All rows are made from the same 13 directions, up to rounding. Whole rows:
In the rows, 128 means zero.
[[ 76 126 125 100 165 156 148 135 165 116 175 150 149 108 172 141 134 175
  128 100 121 100 121]
 [180 121  60 188  94 130 144 157 157 157 119 154 108 127 141 123 143  76
  167 144 117 121 132]
 [101  89 104 150 107 166 191 121 180 124 180 141 176 144 127 141 148 148
   49  97 123 121 132]
 [ 42 135 155 116  92 120 122  94 118 136 159 138 166 167  69 152 146 102
  135 143 129 113 148]
 [176 130 139 133 125 127 176 144 123  76 139 177  83 117 184  62 163 155
  143 150 127 138 118]
 [ 71 138  96 116  86 108 123 119 146 175 158 144  82 134 154 123 116 123
  154 156 129 132 127]
 [ 86 113 143  90 104 141 130 127 141 171 159 128 134 135 110 129 163 161
  169 129 113  99 107]
 [156 129 110 107 132  94 146 148 120  94 142 100 119 114 129 100 100 114
  106 153 165 130 183]
 [163 146 140 170 162  99 104 114 100 103  87 109 121 117 157 104 101 169
  160 135 140 116 106]
 [132 151 168 127 163 104 160 148 101  68 148 158 123 131 125 121 123 134
   81 132 144  93 176]
 [149  98 153 159 154 135 180 156 113  96 134  98 131 134 114 126 126 100
  107 141 171 114 179]
 [143 108 142 101 144 148  87  85 183 120 108 125 124 138 131 137 126 183
  154 106 127 122  89]
 [192  81 134  66 126 137  84  97 184 107 158 120 175 132 146  91 163 115
  155 112 103 110 123]
 [157 109 177 117 125  97 111 146 117 169 164 137 108 156 117 119 149  80
  132 137 108  52 163]
 [142 102 161  79 161 174  98 125 135 118 114 106 155 106 141 117 169 142
  225 118 117 136  87]]

The start of a row, then its end:
[151 128 139 176 170 168 104 146 136 155  76 136 144 136  86 206 128 102
 123  83]
[107 104 112]
[129 144  87 131 116 118 125 144 143 168 131 150  79 120 157 143  97 113
  77 119]
[113 143 129]
[126 102 149 147 182 197 165 159 114 102 132 126 175 111 150 160 146  64
  74  87]
[117 164 139]
[186  73 148 153 116 154 158 101 171 121 117 119 107 154 135 106 139 189
  77 109]
[135 134  93]
[145 153 174  79 135  91  60 104 122 138  96 139  63 139 118 118 117 172
 186 144]
[126 102 104]
[168 137 130 199 107  89  88  91 104 138 109 126 189 149 118 103 142 141
 152 123]
[91 82 92]
[160 109 148 129 108 144 159 141 114 125 152 151 148 131 137  95 180 116
 106 120]
[ 94 128 116]
[177 153  88 144  96 116 148 146 114  93 107 130 200 121  48 123 156 150
 122 125]
[118 116 134]
[ 83 125  49 104 123 118 127 118 171 142 185 111 152  99 202 121  80 120
  73 114]
[127 154 144]
[109 159 130 127 165 150 148 189 117 157 130 178  86 104 146 170 133 124
 122 106]
[104 105 127]
[165 144 157 113 125  89  95 159 110 167 120 152  58 145 104 134 131  76
 165 154]
[120  77 160]
[109 119 135  93 129 122 122 102 162 104 132 111 120 146  93 147 100 147
  99 130]
[165 129 157]
[126 107 143 133 163 165 106  98 156  99  76  86 150 144  72 190  95 124
 102 103]
[167 158 136]
[111 144  87 121 128 111 107  99 130  88 119  86 198 108 115 115 109 164
 168 136]
[150 140 125]
[132 122  88  88 126 137  91  89 179  94 130 117 180 116 135 122 123 147
 151 115]
[127 149 115]
[147 129 181 178 130  93  90  76 130 116 120 153 149 182  99 131 134 141
 122 121]
[113  58 122]
[138 136 141 142  89  78 149 117  87 114 148 123 132 147 114  83 126 131
  77 153]
[133 124 149]
[129 146 135 132 118 142 129 146  92 153  84 111 141 120  65 152 143 170
 141 118]
[117 134  92]
[152  86 169  67 157 163 113 124 153 139 148 118 121 130 152 141 126 110
  39  80]
[105 147 127]
[137 122 119 105 115 158  75  97 166 145  93 134 146 146  81 178 130  99
 118  98]
[106 157 107]
[110 139 142 177 171 182 142 159 107 151 114 161 167 104 154 159 171 152
 166  84]
[ 77 104  67]
[123 169 122 138 185 159 174 186  95  73 126 175 144  78 167 133 148 133
 136 112]
[116 138 128]
[137 126 126  62 140 133 101 141 128 152 170 140 140  94 198 100 144 122
 115 100]
[ 73 132 105]
[121 128 122 131 123  83 112 118 113 135 110  66  98 133 109 121  75 130
 146 167]
[183 129 161]
[125 107 190 118 126 125 191 125  92  92 156 109 141 139 115  86 148 202
  61 128]
[144 120 128]
[176 137 157 145 131 110 117 161  72 175 101 130  63 122 153 112 124 100
 112 133]
[104 135 113]
[147  89 172 151 147 175 129 107 110 121  86  81 153 126 132 115 154 157
 170 118]
[132 162  71]
[135 141 104 133 103 144 176 137 175  78 110 177 104 146  58 151 150 164
 147 145]
[163 121 149]
[ 52 147 171  59  97 150 140 122 100 136 110 123 109 139  38 158 149 178
 143 142]
[145 164 111]
[111 138 149 133 106 127 161 141  94 128 145 154 122 130 128 103 164 138
 139 144]
[115 126 118]
[ 87  99 149 121 159 161 106  90 159 116 136 112 145 125 176 123 138 141
 213 129]
[140 131  99]
[115 115 131 142 137 119  54  94 156 193 117 106 133 148 132 165 102 111
 155 109]
[109  91 107]
[119  98 138  92  67 151 161 121 140 145 147 129 123 150  85 115 170 134
 108 137]
[124 157 119]
[130 147 191 134 160  99  81  90 116 106 117 157 112 152 140 126 118 147
 135 124]
[118  88 118]
[ 96 114 140 177 146 112  98  64 146 112 127 100 167 155 141 136  94 143
 129 124]
[149 107 124]
[100  90  89 128  94 145 146 147 122 187 158  68 163 113 136 118 140  79
 158 142]
[130 151 133]
[132 152 107 138 137 129  98 113 122 122  61 115  70 119 134 151  73 113
 118 137]
[155 204 117]
[ 86  99 112 100 139 184 147 139 132 128 114  62 160 101 108 149 131 125
 173 130]
[164 185 122]
[112 125  95 109  71 122 153 139 162 140 177 171 125 141 112 110 175 108
 181 158]
[120 100 148]
[108  73 179 232 130 164 155  76 172 134 134 151 142 196 124 156 153 135
 115 111]
[132  80 107]
[120 163 116  78 136 105 192 176 112  75 173 150 139  91 125  92 142 215
 109 135]
[139  94 153]
[126 108 116 113 163 161  91 115 173 147 112 105 132 108 163 145 119 164
 187 104]
[125 125  86]
[ 57 118 141 191  96 146 142  90 133 175 120 126 137 164 100 157 138 178
 141 125]
[126 115  80]
[188  99 129 119 100 131 138  96 187  96 111 142  85 159 106 110 133 165
 108 135]
[151 138 125]
[128 134  48 170 105 109 170 140 133 102 166 144 128 107 206  88 105  58
  92 154]
[139 175 169]
[ 59 155 110  54 101 139 121 102 150 131 146 155 116 113 141 126 130 202
 125 120]
[113 168  85]
[115 149 174 128 123 103  86 131  99 190 124 165  62 150 136 139 132  99
 150 137]
[ 95  95 115]
[155  96 135  82 137 170 172 189 131 143 142  95 159 103  81 133 175 164
 149 111]
[127  99 128]
[163 124 148 168 162 123  89 142 112 168 103 132  80 130 174 140 111  58
 151 127]
[113 116 128]
[169 130 122 179 177 136  90 124 137 118  71 116 122 125 137 162  94  99
 147 114]
[139 128 126]
[ 81  86 151 121 122 159 139 122 141 175 158 103 138 144 127 147 142 115
 123 118]
[126 122 122]
[132  87 117 138  92 160 155 142 145 180 179 140 172 128 153 102 196 124
 152 112]
[ 76 100  92]
[ 71 140 149 110  44  90  72  45 136 182 142 160 111 189  95 128 130 137
 101 138]
[ 93 132  93]
[104 177  49 219  90  92 125 129  95 160  97 121 165 120 108 143  99 128
 138 139]
[119 132 112]
[125 107 120 144 125  98 121 127 149 163 182 121 152 153 132 144 104  80
  52 111]
[116  70 177]
[169 146  87 180 124  97 134 169  89 174 132 122 141 102 166 107 117 120
  97 116]
[ 89 104 117]
[126 146 122 121 138 128 121 112 180  87 114 175  94 140 115 144 126 166
 173 138]
[150 105 132]
[142 130 145  89 135 134 134 117 147  79 139 160 117 129 139 110 142 145
 115 126]
[129 139 132]
[162 112  92 156 116 136 127 111 200 120 133 182  78 147 174 128 124  90
 125 131]
[127 134 135]
[101 104 152 173 163 147 106 106 154 139 126 130 122 147 161 152 126  91
 194 131]
[140  99 127]
[141 143 177 139 135 118 181 186  77 134 148 169  90 125 127 104 172 147
 142 143]
[114  74 136]
[149 151 122 161  71 122 128 142  64 151  85 128 146 136  61 121 167  78
 165 155]
[107 160 112]
[192 127  94  62 112 137  84 158 164 159 107 127 123 112  81 141 153 115
 191 122]
[106 113 123]
[ 90 143 106 132 184 152 104 112 159  80 114 122 188 109 130 173 104 134
 161 105]
[146 125 134]
[144 145 192 150 168 118 154 166  31 107 101 113  88 112 151 103 122  97
 116 150]
[143 155 143]
[ 62 145 109 173 122 110 165 152 126 157 169 160  99 142 141 157 107  87
 101 144]
[140  95 174]
[100 122 133 141 122 110 122 106  82 149 113  50 152 124 120 123  83 152
  75 126]
[147 166 116]
[114 109 169 164 158 162 178 158  87 115 164 154 139 111 209  89 182  89
 169 135]
[107 127 116]
[ 97 126 145  88 153 188 136 138 111  95 129 126 200 105 109 152 165 102
 130  99]
[111 172 119]
[ 63 139 109 122 123 108 123 121  89 132 164 101 148 111 179 109  99  57
 118 151]
[136 175 158]
[115  94 104 133 118 114 139 127 129 168 168  78 118 116 196  95  97 108
  97 137]
[138 146 138]
[127 132 158 174 172 101  58  77 148 128 107 143  93 155 181 142  86 103
 163 129]
[132  94 123]
[123 117 176  96 158 162 132 156 114 185  96 101  68 120 109 168 115 197
  88  94]
[124 131  87]
[ 42 116 143  81 135 175 135 120 107 133 146  90 180 108 127 144 142 121
 139 117]
[129 183 111]
[ 66 152 123 160 149 116 111 117 105 147 145 117 201 117 138 147 119 163
 138 104]
[104  84 105]
